The rows come from 4 hidden closed curves, with some noise, and rows from the same curve form a group. Each curve winds through 4 dimensions. The rows are also pushed far along 2 directions, which tell nothing about the answers.
Some rows, each with its group after it:
14  -16  11  2  1  -2  21  13  7  -21  9  15  -9  20  -12  12
R
4  -4  -16  1  5  11  10  0  1  -13  6  1  3  3  1  -1
C
-5  3  -20  9  4  16  3  -1  -9  2  1  -7  6  -6  3  -15
R
13  -12  -26  17  7  28  18  0  -5  -24  15  -9  -1  14  2  -8
N
7  -6  -4  11  8  9  2  9  -7  -10  6  -6  -8  3  -1  -8
A
-4  -6  -21  10  13  16  14  0  -8  -5  4  5  3  1  -1  -7
R
17  -3  25  -2  -13  -13  -1  12  10  -14  5  3  -12  12  -9  7
R
17  -11  17  8  -4  -2  8  17  2  -16  9  1  -13  15  -10  1
A
-1  0  -8  -4  0  0  2  -13  1  1  0  1  3  1  2  3
R
11  -4  9  -4  2  -3  2  7  12  -16  3  1  -8  6  0  14
C
13  -3  14  6  0  0  2  11  6  -16  4  -2  -14  10  -3  7
N
-9  9  -10  -8  8  -5  -10  -2  -5  11  -7  3  5  -18  4  -10
A
1  -5  -2  13  4  10  2  3  -9  -1  3  -7  -5  4  0  -6
A
0  -4  -8  18  11  18  1  6  -7  -4  2  -13  -7  2  4  -4
C
-9  5  -2  -6  3  -2  -5  -9  5  9  -8  -1  4  -6  6  11
C
15  -5  -1  -4  0  2  6  10  8  -23  8  1  -2  7  -3  3
A
11  -4  13  -3  -2  -14  -5  -2  -2  -1  2  4  -11  4  -6  -1
N
8  0  7  -7  2  -5  1  7  11  -13  0  4  -5  0  -1  8
C
4  -1  6  -9  2  -15  -2  -12  4  2  -4  10  -6  1  -2  9
R
10  -2  24  -12  -19  -17  4  -2  15  -6  3  9  -2  13  -7  17
A
4  -7  4  -4  -2  -4  5  4  1  -3  3  5  1  5  -4  3
N
5  3  -3  4  6  2  -7  -1  -5  -2  -1  -5  -8  -5  2  -8
R
10  -9  -1  8  8  15  10  15  7  -23  7  -7  -7  12  2  12
C
4  -7  -16  15  16  16  6  2  -12  -9  5  -3  -8  1  0  -13
R
27  -19  11  13  -2  9  18  28  5  -35  18  -1  -14  24  -13  2
A
13  -4  2  3  6  2  -2  4  4  -15  4  -5  -10  5  1  3
A
10  -2  -10  6  6  6  1  -8  -4  -12  6  -5  -8  4  2  -3
N
14  -14  16  11  -5  -2  7  17  -3  -11  10  1  -11  15  -11  -2
N
-6  -1  -9  6  9  13  2  12  -3  0  0  -5  3  -3  3  -4
N
1  6  14  -10  2  -17  -14  -9  5  6  -9  3  -9  -6  3  11
C
-7  3  13  -4  -4  -12  -8  -13  2  15  -8  2  -3  -1  2  11
C
20  -10  8  9  -4  0  8  2  0  -18  11  0  -13  17  -9  -1
N

New rows. What belongs after each?
-2  -4  7  -3  -3  -10  8  -2  0  6  -2  17  1  3  -9  1
R
-2  9  -8  4  12  6  -10  -5  -3  0  -4  -9  -6  -10  9  -4
N
8  2  16  -11  -3  -18  -8  2  7  -3  -2  7  -9  -1  -3  4
A
3  2  7  -4  3  -12  -10  -13  1  4  -4  0  -9  -3  3  6
C
8  -2  1  -3  6  0  -1  0  7  -12  1  -2  -7  2  3  10
C
1  -1  -16  6  14  21  5  10  3  -15  3  -9  1  -2  7  2
C
1  3  3  -1  -10  -4  -1  -7  1  4  1  1  2  3  -2  -2
R
-8  15  -2  -1  6  -4  -17  -11  -2  13  -11  -4  -4  -15  8  -4
N
6  0  -10  9  3  7  0  -9  -8  -4  3  -6  -6  2  1  -10
N
9  -3  0  -6  -5  1  7  4  10  -15  6  2  3  7  -2  8
A
-2  3  -5  -2  10  5  -5  0  4  -4  -4  -6  -3  -5  9  8
C
-12  9  -41  4  31  18  -11  -19  -14  6  -7  -10  3  -23  18  -12
R
0  -3  -2  -1  1  3  5  -9  4  -3  1  -1  0  6  3  13
C
1  -10  -31  12  17  27  9  4  -14  -10  9  -10  4  1  5  -14
N
-7  0  -3  2  7  6  -1  11  -2  2  -2  -2  2  -5  2  -1
N
15  -7  -15  6  10  18  8  12  -1  -27  11  -8  -5  6  2  -5
A
5  4  1  -5  -1  -8  -4  -12  3  -2  -2  2  -5  0  1  3
N
12  -5  31  -2  -11  -20  -1  10  5  -3  1  10  -13  10  -12  5
A
-2  -1  2  0  8  -8  1  1  -6  5  -3  11  -6  -5  -6  -5
R
14  -10  12  5  3  1  4  15  4  -16  6  -1  -12  9  -4  5
N
-3  8  15  -8  -9  -14  -6  8  4  9  -5  8  1  -7  -5  -3
R
4  -3  -27  17  20  23  2  0  -15  -10  5  -12  -7  -3  6  -15
R
4  -1  26  -9  -13  -25  -5  -15  7  9  -4  10  -8  8  -6  15
C
9  -13  12  5  -8  -2  21  10  3  -12  9  15  -3  19  -15  4
R
4  4  9  -7  -10  -17  -5  -15  1  6  -2  7  -4  1  -4  -1
N
19  -5  13  -1  -16  -6  6  4  6  -17  11  1  -5  16  -8  0
A
-1  4  -23  6  16  21  -1  8  -3  -11  2  -11  2  -10  9  -9
R
11  -1  11  -3  -8  -13  -1  -10  2  -4  3  6  -8  7  -5  2
N
2  -3  -13  3  2  10  10  1  0  -9  5  2  5  3  -1  -4
C
-11  7  -8  -5  1  0  1  -4  0  9  -4  5  10  -9  1  -4
R
9  -9  22  -10  -12  -18  6  8  8  -4  4  13  -2  11  -10  11
N
4  2  -17  6  13  11  -4  -9  -5  -7  2  -10  -7  -4  8  -6
N
8  -1  8  3  -1  -8  -4  -1  -3  -2  1  2  -10  1  -4  -6
C
4  -4  -17  11  5  14  8  -1  -10  -7  7  -3  0  2  -1  -13
C
-5  5  4  -8  1  -15  -12  -23  -1  13  -8  2  -3  -7  5  6
C
-9  2  -9  7  7  7  -2  -2  -7  10  -4  -4  3  -6  3  -5
A
-1  11  -20  -1  5  4  -14  -20  -8  5  -3  -12  2  -13  11  -12
A
15  -15  4  15  6  15  14  18  2  -24  11  -5  -11  17  -3  7
A
22  -12  32  1  -11  -15  6  20  8  -16  8  9  -15  18  -15  8
A
12  -4  5  7  -4  -1  4  -4  -2  -9  6  0  -10  9  -5  -4
N
-4  7  -44  12  27  36  -5  0  -11  -11  2  -24  3  -16  18  -17
R
8  4  14  -12  -18  -20  -6  -5  5  2  1  7  0  2  -7  -2
A
-3  9  4  -1  0  -11  -15  -13  -7  14  -8  0  -6  -10  1  -8
N
4  -3  12  -3  -5  -1  8  15  13  -11  2  6  0  8  -5  11
C
6  3  2  -1  -10  -6  -4  -5  -4  1  2  0  0  -1  -3  -10
A
-21  20  -26  1  12  7  -17  -25  -13  24  -14  -9  7  -26  14  -17
N
17  -16  1  7  2  15  21  26  7  -32  15  2  -5  18  -7  6
A
4  1  -15  8  9  16  4  -2  1  -14  3  -8  -3  2  6  0
N
-7  0  -22  16  17  23  -2  8  -16  2  1  -13  1  -9  7  -17
N
-5  9  1  -7  -8  -10  -8  -14  0  13  -6  0  3  -6  1  -3
R
0  8  9  -4  -1  -13  -14  -4  -3  8  -6  1  -7  -9  0  -6
R
0  -8  -7  7  2  7  16  2  -5  -5  5  8  1  7  -6  -4
R
22  -9  -1  2  -10  7  12  9  7  -27  15  -3  -1  16  -6  0
A
4  -4  -9  10  9  7  -3  -1  -11  0  3  -7  -6  -2  1  -14
N
-5  13  4  -14  -3  -11  -15  -5  6  9  -9  0  2  -14  5  0
R
-3  8  1  -8  8  -8  -9  1  2  2  -6  5  -3  -12  3  -1
R
8  -1  29  -8  -7  -20  1  18  10  -4  -1  15  -9  4  -12  7
R
-10  7  -30  4  14  20  -1  -9  -5  0  -2  -10  7  -12  12  -6
N
7  -5  -3  8  8  11  8  20  0  -16  6  1  -5  3  -3  -5
R
5  -2  -34  18  10  30  5  -4  -14  -13  10  -19  2  0  7  -21
A
-9  6  0  -1  10  -2  -11  5  -4  11  -7  -3  -1  -13  5  -4
N
2  7  -28  -3  13  13  -8  -8  -4  -6  1  -11  3  -13  11  -12
A
15  -9  -4  17  -1  14  13  4  -3  -20  13  -5  -10  17  -4  -5
N
5  -2  -4  5  0  2  4  -1  -5  -4  4  1  -4  3  -5  -9
C
4  5  0  -5  0  -8  -6  -14  2  0  -2  1  -3  -2  2  2
N
9  -6  30  -9  -8  -20  -1  13  10  -3  0  11  -8  8  -9  12
N
